There are 4 nested groupings, the coarsest first. Each group lies inside one group of the grouping before and may be the whole of it. The rows also spread widely along 12 directions, which tell nothing about the answers.
Known rows, each followed by its group in each grouping:
[ 22   0 -33 -13  22 -52   3   4 -18  -4 -15  -1  -5   4  20  22 -15   0
   4 -17  13 -13   6  14  -3 -11   6  10  18   4 -42  10  -6] -> lemu k_546 zove Legu
[  9   8   2 -16  -2  -6   9   9 -21 -13   8   0  43  24  33  57 -27 -55
  21  -9  14 -20  14  27  13  33 -44  20  37 -24 -18  27   1] -> mamo k_510 nivod mero
[  6   2   4  24   0   1  14 -28   0 -46 -36 -27  20  48 -29  -5  -5  -1
 -17  -7  31  40 -69   1  -7  -3 -15 -24   9  16  -7 -24   4] -> mamo k_510 nivod savo
[  7 -66  -4 -67 -19 -88  23  -6  14 -37  14 -43   9  22  40 -10   9 -47
  50  17 -12 -21 -29  42  -5 -74 -30 -21   8 -52 -16  17  84] -> muvus k_688 gan rur
[  1 -19 -90  11   5 -24  11 -23 -17 -14  -9  44  26   6  15  43 -16  13
  -6  29  -6  -8  15 -17 -51  87 -31  24  46  -7 -23  38 -40] -> mamo k_53 bope gunu
[-19 -35  -8  30   2  26  32 -49  -8  14  -7  43  14  19  -5  10   8 -77
  71  15 -15 -26  19  29  -7   3 -72  48  11 -36  -4  13 -34] -> mamo k_571 tero Vena
[ 33 -22  21  -6  28 -65  16   9 -13 -35  12  27  22  11  20  65 -22 -38
  21  15  15 -22  12  31 -16 -26  -3 -54  32 -17  -5 -13  62] -> mamo k_53 tevop fumor
[ -8 -39  29 -10  -2  72  10  24 -26 -34   0  -8  33  28 -30  39  20 -66
  28  36 -16  32  29  20  -3  11  10  19  50 -54  55   9 -11] -> mamo k_571 tero piba
[ 25   5 -23 -31  26 -46  -2   9 -12  10 -15   8  10   0 -14  39 -46   9
   2  -5  -1   6  32 -13 -11  36  53 -17  38  39 -20  30 -25] -> muvus k_303 zodo pagi
[ 17  17  -1  -6 -24 -32 -11 -16  20 -46   1   5  76  52  -3 -48 -39  13
  -6  67  21 -14 -85   4 -35 -42 -43 -42  10  15 -14   8  13] -> lemu k_728 nezem zogi
[ 16 -20 -60  10  51 -48   5  -2  -4  -7 -26  21   9  30 -22 -15  -5   4
  -4  41  22  17 -21  18 -26 -67  25  -1  25   4   5 -31  13] -> lemu k_948 zov litem
[ 20 -34  31 -11 -18 -10  36 -33   4 -10 -38  -8  42  40 -45 -37 -58 -50
  57 -14  11  33 -35   8  21  -7 -26 -43  53  33 -34   5  -6] -> muvus k_688 gan totom
[  5   6  -9 -10   4 -28  -2 -40   6 -34  13  29  45  24   9   2 -23  13
  -5  90  13 -20 -31 -27 -79  29   4 -52   7  13  25  25  14] -> lemu k_728 sab kap
[-23   7  -8 -23  -9  41 -16 -21   2 -14  13   2  44  33 -11 -29 -16 -16
  16  81  -3  -6 -12 -43 -37  38  -8   0  17  -1  32  41 -49] -> mamo k_53 Vomam gad
[-18 -55 -63 -23  -1 -64  30 -63  -9 -40  11   6  -1   2  71 -15  -2  -1
  24  56   6 -30 -36 -27 -66  35 -46 -29  15 -23 -16  29  51] -> lemu k_948 zuve kogod
[ -3   8 -36  20  73 -34  -2 -52  -2  16 -17  49   7  34  -8 -13 -24   3
   6  71  45  -3 -22 -30 -52 -13  30 -35   0  39  34 -20   8] -> lemu k_728 zeva vobir
[ 20 -17  -3  26  -3 -10  22 -43 -10  -4  -4  76  59  13  -9 -32 -67 -24
  47  60   8 -29 -12 -11 -34  -3 -51 -44  47  30 -34   5 -28] -> lemu k_948 zov geb
[  3 -10 -53 -42  33 -70 -16 -11   0   6  21  14 -34 -23  22  24  25  26
   5  59 -26 -54  38 -13 -71 -24  63   2 -26 -16   7  33  -5] -> lemu k_948 Bot Budib
[ 22 -25 -26 -11 -24   5  25  -6  26  -4 -43   4  48  33 -90   3 -32 -27
  34 -11 -30  39  15  16  -9  33   5  21  44  14 -26  49 -68] -> mamo k_53 bope Kefut
[-14 -38   1 -16  -9  11  46 -56  17 -21 -34 -30   4  34 -44  17   5 -42
  40 -17 -15  41  -8  -4 -24  73   1   1  12   0  11  42  -6] -> mamo k_571 kib Tenad
[ 11 -16 -23 -31   0 -55  35 -27   4 -22 -28 -31  28  39  25 -17 -46 -30
  31 -35  33  14 -42   8  17  23 -45 -13  39  19 -52  25  29] -> lemu k_546 bek rafu
[ 10  19 -11  18   3  21 -36  35 -38 -41  10   4  26  16  19  11   5  16
 -37  32  11 -11 -28   5   2 -32 -25  15  26 -20 -13 -19 -35] -> mamo k_571 kib Nanep
[  7  15  38   5  13  34  -5   4 -33 -19  21  36  45  20  14  41 -11 -45
  19  59  11 -30  22  14 -26   2  -7  -5  28 -18  32   8  -3] -> lemu k_948 zuve Vaza
[ 10 -14 -17  42 -12 -34  -1 -27 -36 -52   6  22 -24 -24  44  12  17  38
 -21   5  -3 -38 -45 -11 -32 -14 -48 -26  -7 -13 -61 -22 -12] -> mamo k_571 patu sed
[-21   5  11 -46 -12  -8   5 -58  26   3  -7 -33  22  33 -21 -41 -30 -13
  33  33  -9   0 -28 -43 -31  44  13 -25 -14  39  13  57 -23] -> muvus k_303 Luv rol
[-12  -3  -4 -22  37 -14  29 -82  23  30 -15  32  14  32 -23 -17 -42 -37
  59  48  16  -2  11 -45 -50  57  24 -30   0  51  27  42 -15] -> lemu k_546 bek Fese
[  5 -18 -10  21   8   2  -4 -25   0  16  23  88  40   7 -12  -9 -24 -42
  58  92 -21 -56  29   1 -46 -33 -43   1  16 -17   5  13 -51] -> mamo k_53 tevop Kerum
[-15 -66 -46 -30 -18  -9  15 -21 -16 -31 -16 -48  -1  17  30 -74   5 -22
  39  19   1  14 -56  -9   5 -28 -46  16  32 -37 -29  12   2] -> lemu k_728 nezem Mab
[  2  21   6 -46   9  -3 -39  42 -33 -27  32 -20  28   8  51  18 -24  -7
 -15  33  12 -29   0 -21  12   3   4 -14  31 -12  -6  19  -5] -> mamo k_571 patu ponu
[ 15  36  24 -54 -13   8 -49  51  -1 -37  36 -15  41  13  -1  54   0  14
 -31  61 -19 -23  20   0 -39   9  53 -14   4 -21  28  41 -22] -> mamo k_982 Damo givi
[  1  53 -40 -12  35  -5 -33   4 -16   7  -3   3  27  29  17  22 -20  18
 -29  31  31 -17  -1 -16 -20  36  21  25  12  21   5  28 -38] -> lemu k_728 zeva vobir
[ 17 -40 -34   4 -20  -4  -4  20 -46 -46   4  21  26  -8  25  16 -13  16
  -7  41 -14   2  -8  -4 -26   8 -23  -5  64 -25 -20   4 -19] -> muvus k_303 zodo pagi
[-26 -41 -32   7 -19 -10  23 -84   1   1  -7   8 -29   0   7 -29  36 -10
  45  30 -29 -28 -18 -14 -50   7 -40  25 -29 -17 -13  27 -40] -> muvus k_688 gan rur
[ 33 -19  26  16 -25  20  -4  33 -36 -56   5  22  38  -2 -12  30 -15  -8
   1  23 -13  -1   2  10 -11 -13 -14 -27  51 -21 -23  -5 -28] -> mamo k_53 bope Kefut
[  3 -42   0  23   5  20   6 -10 -24 -47 -31 -21 -17  16 -44 -18  33  13
  -8  25  -6  53 -42  -5 -25 -41  34 -14  14  -7  27 -35 -12] -> muvus k_303 zodo pagi
[ 16 -27  -4 -26 -39  11  -9  47 -45 -52   9 -49   1 -10  41  33  36 -13
   1 -17 -26 -14   2  42  12 -18 -22  51  29 -75 -36  25 -15] -> lemu k_728 nezem Mab
[  4 -16   2  -3   7 -38  14 -25 -23 -18 -16 -27 -20   1  36 -17 -22 -16
  24 -48  18 -14 -38  -5  34 -13 -44 -19  11  11 -71  -9   1] -> mamo k_571 kib Tenad
[ -5 -46  -7 -25 -17  -6  19   3  -9 -63 -27 -92 -29  17  -6  -3  46 -11
   1 -42  -9  43 -42   9  10  -2   4  10  12 -40 -13   7  11] -> mamo k_53 tevop Kerum
[-10 -15 -58  -1  17  27  18 -13 -39 -11 -23  -3  10  21  22  34   0 -21
   6  -4  16  27  16  -8 -11  89 -17  56  58 -15  -1  33 -36] -> lemu k_546 bek rafu
[ -3   6  23  -5 -15  36  24 -36 -15  -5   7  31  57  28  18  27 -34 -64
  53  27   6 -22  20   1 -21  76 -55  14  36  -3   4  54 -28] -> lemu k_546 bek rafu
[  2  11   4  -8 -14  -4   4 -39  20  -1  -7  19  43  27 -30 -27 -46 -14
  27  25  -4 -13 -22 -24 -18  25 -24 -22   7  37 -26  35 -48] -> mamo k_571 patu sed
[ 12  12  35 -40 -22 -71  -2 -21  19 -23  24 -17  -3  -9  31  19 -10  -3
  21  -9 -19 -70 -10   7 -15 -22 -12 -38 -42   1 -53  37  16] -> mamo k_571 tero Vena
[  5 -25  28  30  20  19  40 -50  -6  36 -39  30  -8  13 -54   2 -25 -76
  81 -44  -9   5  28  18  24   1 -24  17  14  21 -35   3 -58] -> mamo k_571 kib Tenad
[ -8  -6  26   3  -8 -17   3 -63   0 -12  -4  -5 -28 -13   1 -51 -12  12
  26   6  -5 -33 -41 -48 -16 -16 -13 -53 -35  35 -48   1 -37] -> mamo k_571 tero piba
[-26 -30 -28 -53  26  15 -11 -28   9  43  -6  -5 -11   7 -45 -40  -9 -22
  49  68 -35   9  40 -50 -36  12  73  15   3  14  45  49 -63] -> muvus k_303 Luv rol
[ -9   7 -26  11  13 -20  -6 -49 -26  22   3  22 -53 -38  22  24  19  23
  15   2 -28 -51  31 -28 -42  32  13  26 -36  13 -28  30 -70] -> muvus k_303 zodo pagi
[ 18 -21   7 -63 -28 -24  -9  13  23 -42   6 -33  27  20 -22 -31  -3   6
  12  51 -24   3 -22  -3 -35 -45  35 -23   3 -10   3  37   0] -> lemu k_546 bek Fese
[ -7 -10 -23 -37  15 -21  -9  23 -34 -19  15 -28  27  21  76  -6 -35 -44
  23   4  33 -23 -14  -5  40   7 -60   6  57 -25 -30  13  13] -> mamo k_53 tevop Kerum

New rows, each followed by its group in each grouping:
[ -4  -6 -17 -48 -59  17 -14  16  14 -21  14 -22  65  30 -10 -16  -6 -18
  22  48 -44 -16  -5  20 -20   5 -36  52  20 -31   0  72 -51] -> muvus k_303 zodo pagi
[ 46   6  30 -44 -36 -60 -13  31  31 -44  15   2  73  24 -25  -7 -54  -4
  12  32 -15 -28 -24  21 -13 -60  -7 -60  16  11 -41  28   8] -> mamo k_53 bope Kefut
[  7  13 -17   8 -30  40  -5  -3  -2 -34 -17   0  66  45 -34  -3  -6  -2
 -11  42  -2  17 -31  14 -32  32 -25  34  33  -8   6  34 -54] -> lemu k_728 sab kap
[-25 -39 -34 -37 -35 -35  27 -72  13  -2 -11 -37 -20  -4  37 -47 -16 -19
  58 -24 -19 -28 -32 -29  -9  52 -64   3  -9  -1 -73  57 -33] -> mamo k_982 Damo givi
[  7 -35  11 -13 -14 -45  35 -37   3 -67  -9 -30  -2  17   4  34  10  -7
   6  -3   0  14 -37  -2 -41  34  -4 -54   5 -15  -6  13  53] -> mamo k_53 Vomam gad
[ -5  -2  24 -18 -58 -23  13 -35   0 -59  -5 -78 -16   2  32  -8  25   1
  10 -61 -16 -25 -57   3   6  17 -57   0 -36 -13 -69  35 -12] -> mamo k_53 bope gunu
[ -4 -43  -1  -7  -8  46  -2  18 -44 -44   0  -6  44  37   9 -13  -1 -37
  11  62  13  33 -24   2   1 -15 -25   1  75 -39  34 -14   1] -> muvus k_688 gan rur
[ 28 -36 -10  28  15  31   7  20 -25 -16 -34  35  18   9 -75  16 -16 -10
   5  17 -12  51  16   1  -7 -10  36  -7  64   4  -4 -20 -56] -> mamo k_571 patu sed
[ -9 -40 -34   9 -52   1  18 -63 -24 -35  -7  -1 -16 -26  39 -33   8  23
  24  12 -26 -33 -36 -36 -46  51 -62   5   3 -15 -66  43 -54] -> lemu k_728 zeva vobir
[-14   0   2 -52 -29   3   1 -28  23 -40   0 -44  49  41  -5 -27 -29 -10
  11  40   4   9 -42 -40 -27  64 -11 -32  19  14   9  58  -9] -> mamo k_53 tevop fumor
[ -1 -20  30 -12 -42  62 -13   6 -34 -28  12  -2  19 -11 -14  -7   0 -10
  23  46 -41  -5  14 -22 -23  17   3   6  28 -16   6  33 -72] -> muvus k_303 zodo pagi
[ -1  -7   8  42 -52  31  18 -70 -11 -44 -12  38  38   3 -10 -30 -38  24
   7  31  -7 -13 -55 -50 -45  70 -72 -48  21  34 -52  19 -67] -> mamo k_571 tero piba
[  5 -59 -31 -23 -30 -51  47 -40  20 -51 -12  -4  40  32  -3   5 -23 -26
  35  21  -9  14 -35   5 -42  41 -47 -36  40 -20 -20  37  40] -> mamo k_53 Vomam gad
[-28 -15  26 -22 -44  21   4 -50  -8 -45  23 -35  -8  -3  33 -16  25 -13
  28  31 -24 -36 -28 -37 -39  40 -37 -12 -26 -28  -5  45 -22] -> mamo k_53 Vomam gad
[-40 -55 -58 -20  -9   5  42 -82  14 -17 -25 -28  -4  29  -6 -47  21 -23
  42  39 -12  20 -32 -27 -56  56 -20  21   4 -14  20  46  -8] -> lemu k_948 zov litem
[ 10  19  -5  34  15  43 -16 -23 -32  13  -7  55  15  -1 -25   1 -16   7
   9  51  -1 -17  17 -26 -37  19  12  10  16  20  -2   8 -91] -> lemu k_728 nezem Mab
[-28 -45   2 -42 -14  29   2 -21 -49   9  20 -24 -26 -24  62 -10  10 -54
  64  13 -23 -36  34 -25  11  29 -29  33  25 -42 -15  41 -40] -> muvus k_688 gan totom
[ 11  -5 -17 -22 -20 -28 -35   9  -5 -38  18  -8   1 -15  10 -37  -3  43
 -13  50 -21 -35 -29 -34 -31 -46   7 -29  -9  -2 -37  12 -41] -> mamo k_53 bope Kefut
[ 27 -12 -15 -42 -34 -34 -14  25 -11 -78   2 -31  36   5   4   0 -36  52
 -40  32  -1  19 -45 -42 -32  36  22 -71  51  10 -34  25   2] -> mamo k_53 Vomam gad
[ 28   0 -41 -21  50 -28  -8  14 -25  16 -15  40  27  11  -4  -2 -70   2
   9  35  30  12  23 -32  -6  12  39 -26  69  43 -19   6 -30] -> lemu k_546 bek rafu
[ 16  14  51  -4 -10   8  -9 -27  -9 -30  26  39  30  -6  -9  31 -31   2
   7  71  -8 -30   5 -43 -65  30  25 -76   1  20  15  18 -20] -> mamo k_510 nivod mero
[ 24 -47 -24 -52 -27 -45   7   6  -2  11  11  22   7 -23  -6  27 -14 -21
  51  22 -56 -35  59  15 -27  -4  13  13  28 -26 -39  58 -38] -> muvus k_688 gan rur
[-18 -15 -27 -55  38 -40  -2 -15 -11  30  20  -2   1   7  53 -11 -37 -56
  59  27  12 -43  29 -25  11   9 -15   3  21  -8 -11  36   1] -> mamo k_53 Vomam gad
[ -3 -24 -11 -63 -48   0  13 -30  13 -13 -11 -24  54  18 -19 -46 -71  -6
  38  30 -21  16 -17 -54 -20  84  -7 -32  53  41 -25  80 -47] -> muvus k_303 zodo pagi
[  7  32  73 -41  -2 -18 -16   2  18 -36  24 -41  38  50  14 -25  -2 -39
  21  36  21 -29 -48  24   1 -86  -6 -30 -34  -4  22   5  43] -> lemu k_546 bek rafu
[-10 -31  -2 -42   0   3  -9 -16  13  -3  17  20  47  27  -7 -47 -43 -37
  50  95  -5 -11  -9 -30 -32 -14  -7 -39  31  -4  21  23 -13] -> mamo k_982 Damo givi
[-12   7  31 -79  11  15   7 -18  20  34   2 -31  39  35 -22  -2 -37 -83
  72  24  -7  -7  45  -8   0  48  35  15  14  10  34  82 -24] -> lemu k_728 sab kap
[ -1  17  81  -8   3  28   1   6 -25 -62  23 -12  62  49  30  42 -21 -56
   4  33  40  -5 -32  10   7  11 -29 -56  33 -13  39 -10  59] -> mamo k_571 tero Vena
[-12 -56  36 -43 -37   7  24 -38   4 -11   9 -20  13   4   2 -61 -28 -69
  93  25 -27 -22  -8 -21   5 -13 -46 -26  15 -18 -26  39 -18] -> mamo k_53 Vomam gad
[-26  44  24 -21  34   0   2 -46  31  48   5  -7   6  46 -19  20  10 -78
  59   4   0 -44  32  24  -3  -1  -4  51 -56   0  33  45 -29] -> mamo k_53 Vomam gad
[ 18  44  20 -14  11  14 -14   9 -11 -11 -26 -32  21  29 -28  23 -21   3
 -16 -21  20  17  -7  -3   6  31  41   3  14  33  -9  25 -41] -> lemu k_728 zeva vobir
[  7  -4   7   3 -43  43  -5  -7 -19 -60  -4  -4  54  25 -11 -28 -13  12
 -12  56  -2   9 -49 -17 -36  18 -25 -18  39  -2  -5  18 -36] -> lemu k_948 zuve Vaza
[ 20 -34  -3 -50   7 -11  12   3   6 -16 -17 -13  15  16 -42   0 -22 -15
  26  29 -11  35  16 -14 -28   8  64 -24  38  10  12  32  -8] -> lemu k_546 bek Fese
[ -2 -20 -75 -53   3 -16 -16  11 -11  22   2   6  -8 -28   3  16 -21  17
  10  18 -40 -20  61 -39 -21  63  36  34  34  -3 -38  70 -83] -> mamo k_571 tero piba
[ 11 -18 -59   2  27  -3  -8  25 -28 -10   9  59  52  17  10  38 -34 -16
   3  70   7  -6  31  -5 -31  33 -15   9  79 -21  10  14 -27] -> mamo k_53 tevop Kerum
[  6 -11  -7  10  42 -55   8 -25 -25 -26 -18 -22 -40   2  29   0  -4   5
  -2 -26  37  -1 -38 -20   6 -16   2 -45   3  17 -34 -34  23] -> mamo k_53 tevop Kerum
[-28  25 -39 -41  25 -43 -16 -40  19  16  -2 -46 -21  25  22 -45  -1   0
  12   7  15 -29 -31 -33  -2  -4  -1  16 -40  18 -17  32 -24] -> mamo k_53 Vomam gad
[ 22 -61 -34 -12   3 -31  16  26 -19 -34  10  30  28   5   7  33  11 -34
  27  56 -22 -10  24  49 -39 -51  -4  10  48 -63   8   3  31] -> lemu k_948 zov litem
[  1 -31 -57 -38  32 -24  -4  14  -9 -10 -25 -34  -4  23 -13 -35  -2  -1
   2  26  10  31 -15  -8  -4 -35  44  12  35  -5   3   3  -3] -> lemu k_948 zuve Vaza
[  2 -22  16 -15  -2  15   8  20 -32  -5  12  -8   6  -1  26  45   9 -74
  52 -21 -18 -31  48  37  27  -5 -35  47  24 -53 -18  26 -23] -> mamo k_53 bope Kefut
[  8  22 -48  12  57 -35 -19   3 -38   4  -2  22 -17   0  31  28   6  20
 -20  22  26 -29  11  -1 -22 -20  24  16   9   4  -7 -15 -17] -> lemu k_948 Bot Budib
[ 18  -1  65  18 -21  49  -2 -13   0 -23  -1  32  30  12 -65  20  -6 -22
  26  44 -26   1   9   5 -41  -7  20 -34   3   1  16   4 -53] -> mamo k_982 Damo givi
[ -1 -18 -35 -22 -19   6  12 -14  -4   6 -17  -2  41  24  -7 -46 -36 -34
  48  14  -7  -8  -7   2   6   8 -45  33  47   2 -38  41 -55] -> lemu k_948 Bot Budib
[-12  22 -52  -9 -35  15   2 -25   5 -21  -5 -10  38  27   7  49   8   3
 -15   6 -14 -14  -2   2 -40 101 -43  61   5 -19 -16  71 -58] -> mamo k_510 nivod savo
[  5 -55  -8 -54  15 -49  27 -25   6 -16 -20 -45 -25   7 -10  -8   2 -25
  42  -1  -6  22  -6  -7 -19  -8  51 -30   7  -8   0  22  36] -> lemu k_728 nezem Mab
[ 12 -25 -16  28   7 -47  44 -70  30 -19 -29  32  16  37 -44  20  13 -18
  30  25  -5   4 -28  35 -71  -7 -10 -11 -20  -3  11   8  23] -> lemu k_728 nezem zogi
[  7 -29 -17  35  27  22  23 -47 -32  17 -16  71  -6 -17 -31  13 -17 -15
  40  43 -14  -8  45 -27 -53  38  21  -8  32  18  -2   8 -65] -> lemu k_948 zov geb
[ -8 -42 -74 -46   4 -39   5 -36  17   5  -7  -6 -31 -16 -19  -3  28  21
  19  51 -48  -8  28 -28 -80  33  61  24 -15 -17   8  66 -41] -> lemu k_728 sab kap
[ 11  17  21 -17  25 -43  -6 -12 -12  -7  12  -4 -23  -9  25  48  -3  -8
   7 -14   1 -40  16  -3  -8   0  18 -21 -21   7 -24  12   2] -> mamo k_571 kib Nanep
[  9 -10 -46  16 -51  14  -5 -28  -9 -30  -4  38  38  -4 -13 -34 -13  37
  -2  60 -32 -26 -25 -19 -62  24 -45  14  22   1 -48  41 -86] -> lemu k_948 zuve kogod
[  0 -18 -15  17 -10  26   2   1 -41 -44 -19 -33 -10   6  10 -15  29   4
  -9  -6   3  13 -35   9   0 -18 -17  26  21 -24 -23 -13 -29] -> lemu k_948 zov litem
[ -4 -39  23 -46  18  32  -7  -4 -28  17   3  -7 -18 -20 -10 -24 -15 -40
  61  44 -20  -5  46 -46 -10   0  63 -15  26  -4  16  31 -45] -> lemu k_728 zeva vobir
